The groups are shells around one centre, one inside the other: the same stretched ball of 7 dimensions in 6 sizes.
In the rows, zero is written as 128.
Known rows, each followed by its group:
[113 149  98  88 150 132  84 107 150 102 152 172 115 128 157  84 128]
j_196
[143 129 112  74 149 105  61  88 133 108 166 200 130 121 139 129 140]
j_987
[112 154  88  90 161 135  72  92 160 119 152 169 118 113 153  88 125]
j_987
[121 139 119  85 145 125  92 109 133  96 153 168 112 129 152  69 138]
j_772
[122 153  90  91 163 125  74  79 146 124 152 180 128 124 159  97 134]
j_680
[115 157 106  89 153 102  64  89 158 110 160 187 124 125 161 110 135]
j_680
[125 150 103  91 149 101  78  82 147 109 148 173 123 137 166  89 141]
j_196
[113 153 110  85 145 125  68 108 157 103 158 177 112 116 152  91 126]
j_630
[120 152 124  86 143 130  70 104 142 110 157 174 111 112 151  73 132]
j_630
[115 172 112  99 150 115  70  83 146 122 152 184 124 132 178  83 138]
j_630
[126 142 132  82 147 107  75 101 131  99 165 190 121 125 150  96 143]
j_196
[118 144 120  82 141 113  68 109 154  96 159 173 109 115 147  89 131]
j_680
[134 146 108  88 152 106  74  76 138 118 151 178 126 129 159  91 144]
j_103
[127 140 120  81 155 120  64  90 145 115 159 171 115 100 137  86 136]
j_103
[114 153 124  83 136 103  57 108 163  96 162 180 110 115 152 101 129]
j_987
[107 164  92  96 168 125  72  83 158 125 155 179 126 119 163  94 131]
j_772
[108 154 122  87 143 115  70 112 157  97 160 174 109 117 154  85 130]
j_103
[144 133 100  79 148 106  71  82 134 110 155 189 130 132 150 115 141]
j_103
[129 141 109  84 136 119  79 103 143  99 149 168 112 129 155  80 134]
j_680
[133 135 106  80 149 102  63  84 154 109 154 170 118 113 142 101 136]
j_196
[135 144 101  87 153 112  75  77 136 118 151 180 128 131 158  95 142]
j_680
[116 158  96  90 146 124  62  94 166 115 149 167 113 115 159  87 125]
j_987
[143 128 106  75 150 116  63  84 141 115 156 175 121 108 134 103 136]
j_630
[129 132  97  81 162 106  79  86 141 105 160 185 130 128 145 115 140]
j_103
[111 172 126  97 152 107  65  87 145 118 162 195 126 128 172  94 141]
j_196
[119 138 115  82 154 107  81 103 141  94 164 187 122 128 147 105 139]
j_196
[139 128 108  76 149 115  64  87 148 112 152 162 114 103 133  89 135]
j_772
[125 142 108  87 154 114  87  93 132 104 155 183 125 137 158  92 142]
j_680
[125 134 100  82 163 111  80  88 143 106 159 178 126 122 144 103 139]
j_103
[118 155 105  86 153 115  56  91 158 115 162 189 122 113 152 113 129]
j_103
[120 156 110  90 170 124  65  78 141 131 163 189 129 108 151  98 138]
j_772
[112 169 101 101 155 118  87  85 140 117 149 185 128 147 183  82 140]
j_196
[104 177 100 101 159 130  71  88 154 126 153 183 123 125 175  84 130]
j_630
[126 139 112  79 142 123  65 102 153 105 154 165 109 107 141  84 129]
j_630
[132 129 122  77 138 108  76 106 140  91 156 170 112 122 141  88 138]
j_680
[129 130 104  76 148 104  69  97 153  97 159 175 118 118 139 110 134]
j_630
[123 142 134  85 138 111  79 105 139  97 154 166 108 121 151  67 140]
j_772
[131 143 107  82 145 100  67  91 142 103 162 198 129 136 157 124 138]
j_103
[121 154 131  86 140 124  64 101 146 112 156 169 108 106 151  68 134]
j_772
[111 164 111  91 142 110  64 101 158 104 159 190 119 131 168 104 130]
j_630
[138 124 124  73 150 128  75 101 127 106 162 175 115 106 129  86 138]
j_987
[123 151 116  85 140 127  71 105 141 106 157 183 115 124 157  88 132]
j_630
[125 144 101  87 166 116  70  76 149 123 154 170 124 109 146  91 138]
j_987
[117 167 107 101 159 121  82  78 138 126 149 178 127 134 176  73 142]
j_772
[107 173 112  99 149 124  73  93 153 119 151 176 117 126 175  72 133]
j_680
[139 132  97  80 146 128  83  94 133 107 149 173 121 130 149  90 135]
j_196
[112 149 110  82 144 120  63 111 162  98 161 179 111 113 147 101 125]
j_987
[104 166 124  95 139 129  81 114 148 102 153 173 108 128 170  63 130]
j_772
[130 138  97  83 163 109  74  80 142 114 158 183 130 124 148 110 140]
j_680
[131 136 112  77 159 132  61  91 140 120 164 181 120  96 130 100 132]
j_987
[150 114 101  68 146 112  69  92 137 100 158 179 122 117 128 117 136]
j_772
[117 156  89  94 170 127  81  80 142 125 155 187 133 130 163  99 136]
j_196
[114 159 108  89 148 133  67 100 154 115 155 174 113 113 157  82 127]
j_680
[118 158 113  87 142 100  59  96 157 104 162 193 122 128 162 115 133]
j_103
[128 152 102  91 153 131  76  83 139 125 148 171 121 121 160  76 136]
j_630
[ 96 180 107 104 158 113  77  91 158 115 155 185 124 136 183  86 135]
j_772
[119 166 104  97 152 138  74  86 144 129 147 172 119 121 169  68 133]
j_196
[110 151  93  91 166 139  85  96 147 116 154 171 120 119 154  81 130]
j_987
[120 146  95  88 159 137  86  95 142 114 150 169 119 122 153  78 132]
j_103
[120 133 112  79 142 117  85 117 145  84 158 172 111 128 145  91 132]
j_987

New rows. What belongs after each?
[115 144 107  86 160 122  88 103 137 101 162 187 124 131 154  98 137]
j_987
[ 93 189 113 106 158 118  69  91 158 122 159 193 124 130 185  88 133]
j_987
[127 151 113  86 137 110  64  94 151 108 152 175 115 123 158  90 134]
j_680
[103 172 103  96 154 139  68 100 156 121 157 183 117 118 167  85 124]
j_772
[110 163  89  94 163 124  69  84 159 123 154 181 125 122 164  99 129]
j_196
[136 134 111  78 150 128  68  93 138 114 157 174 117 107 137  90 134]
j_680
[129 139 100  82 156  95  69  84 146 105 162 194 132 132 152 127 140]
j_103
[112 164 103  95 153  97  66  83 162 113 153 180 124 130 170 100 136]
j_987
[131 139  89  84 162 133  80  85 135 119 154 182 129 125 150 100 134]
j_196
[129 147 107  85 164 129  70  82 132 126 163 193 130 115 148 103 138]
j_196
[116 165 103  96 148 106  71  85 155 114 150 181 123 137 175  93 136]
j_630
[112 176 111 101 149 113  69  84 151 122 151 184 123 133 181  84 137]
j_103
[127 135 111  78 146 105  63  96 157 101 157 170 113 110 139 100 133]
j_103
[111 170 100  99 167 128  71  76 151 134 153 178 126 117 167  81 135]
j_772
[118 168 111  94 154 120  65  85 143 124 159 195 127 126 169  98 136]
j_680
[123 164 114  94 150 121  68  84 138 124 156 191 126 128 169  91 138]
j_630
[110 165  99  95 151 133  77  99 150 114 153 183 120 131 170  87 128]
j_630
[128 149 107  89 142 110  80  93 138 104 151 183 123 143 167  93 140]
j_680
[126 147 111  88 162 118  78  85 130 117 161 192 131 127 155  99 143]
j_630
[107 165  92  98 168 126  82  85 148 121 155 185 129 132 170  93 134]
j_196
[126 159 113  91 146 114  65  83 145 120 153 182 122 124 165  89 138]
j_680
[135 137 106  82 140  98  78  94 137  95 156 189 126 145 159 113 141]
j_196
[123 156 104  90 153  93  59  76 157 116 156 186 128 126 162 113 139]
j_987
[117 159  93  94 164 126  74  80 149 126 152 179 127 123 163  91 134]
j_680
[127 144 113  85 133 104  76 102 148  94 150 172 114 136 160  89 136]
j_630
[122 136 111  79 153 121  71 102 148 103 161 175 115 110 138  96 132]
j_680
[102 164 104  97 169 126  84  93 145 117 161 187 127 127 165  90 135]
j_987
[121 165 106  95 155 127  69  82 141 128 154 187 126 125 169  88 136]
j_680
[116 167  98  95 151 115  66  84 155 120 153 186 125 131 173 100 132]
j_680
[113 172 103  99 155 131  77  88 140 125 153 190 127 136 179  85 135]
j_103
[131 136 109  76 158 111  53  87 151 115 167 187 123 100 132 120 133]
j_987
[131 150 123  85 147 103  57  82 145 117 159 184 122 114 152  99 141]
j_196
[115 159  84  95 154 110  78  86 158 110 148 180 127 143 174 103 132]
j_987
[124 149 108  92 152 131  90  92 131 114 148 170 120 131 162  66 139]
j_196
[138 134 118  81 152  95  76  83 129 105 160 189 130 133 150 108 149]
j_196
[108 166 115  95 161 119  68  90 149 120 162 188 123 118 163  92 135]
j_680
[115 150 118  93 157 111  90  93 137 105 154 173 121 133 162  73 144]
j_987
[124 151 104  88 137 114  74  97 152 104 147 169 114 132 164  83 132]
j_630
[135 135 110  81 157 103  78  85 129 106 162 194 132 134 150 114 146]
j_103
[128 157 117  88 146 109  56  83 147 120 158 187 122 116 158 100 137]
j_103
[137 124 126  74 144 102  76 100 132  93 163 181 118 121 136 101 143]
j_103
[126 138 123  82 141  94  82 102 137  88 159 185 121 140 156 101 144]
j_196
[120 155 117  87 148 135  67  98 144 119 156 175 113 108 152  76 131]
j_630
[112 145 107  88 164 134  86 100 144 110 157 168 116 114 147  75 133]
j_987
[114 173 101 100 166 117  69  73 142 132 159 201 137 132 176 105 139]
j_772
[119 153 107  87 134 116  65 103 162 102 149 167 108 122 159  84 127]
j_772
[107 162 105  96 162 144  83  95 147 123 150 165 115 114 161  59 131]
j_987
[138 133  99  82 160 128  78  80 133 121 152 172 124 115 142  88 139]
j_103
[137 145 113  84 144 118  63  83 141 121 151 172 118 114 151  84 138]
j_196
[117 168 119  98 149 106  75  85 138 115 156 193 128 141 179  90 144]
j_196
[119 156 115  91 144 130  84 103 135 107 153 179 117 133 166  74 135]
j_103
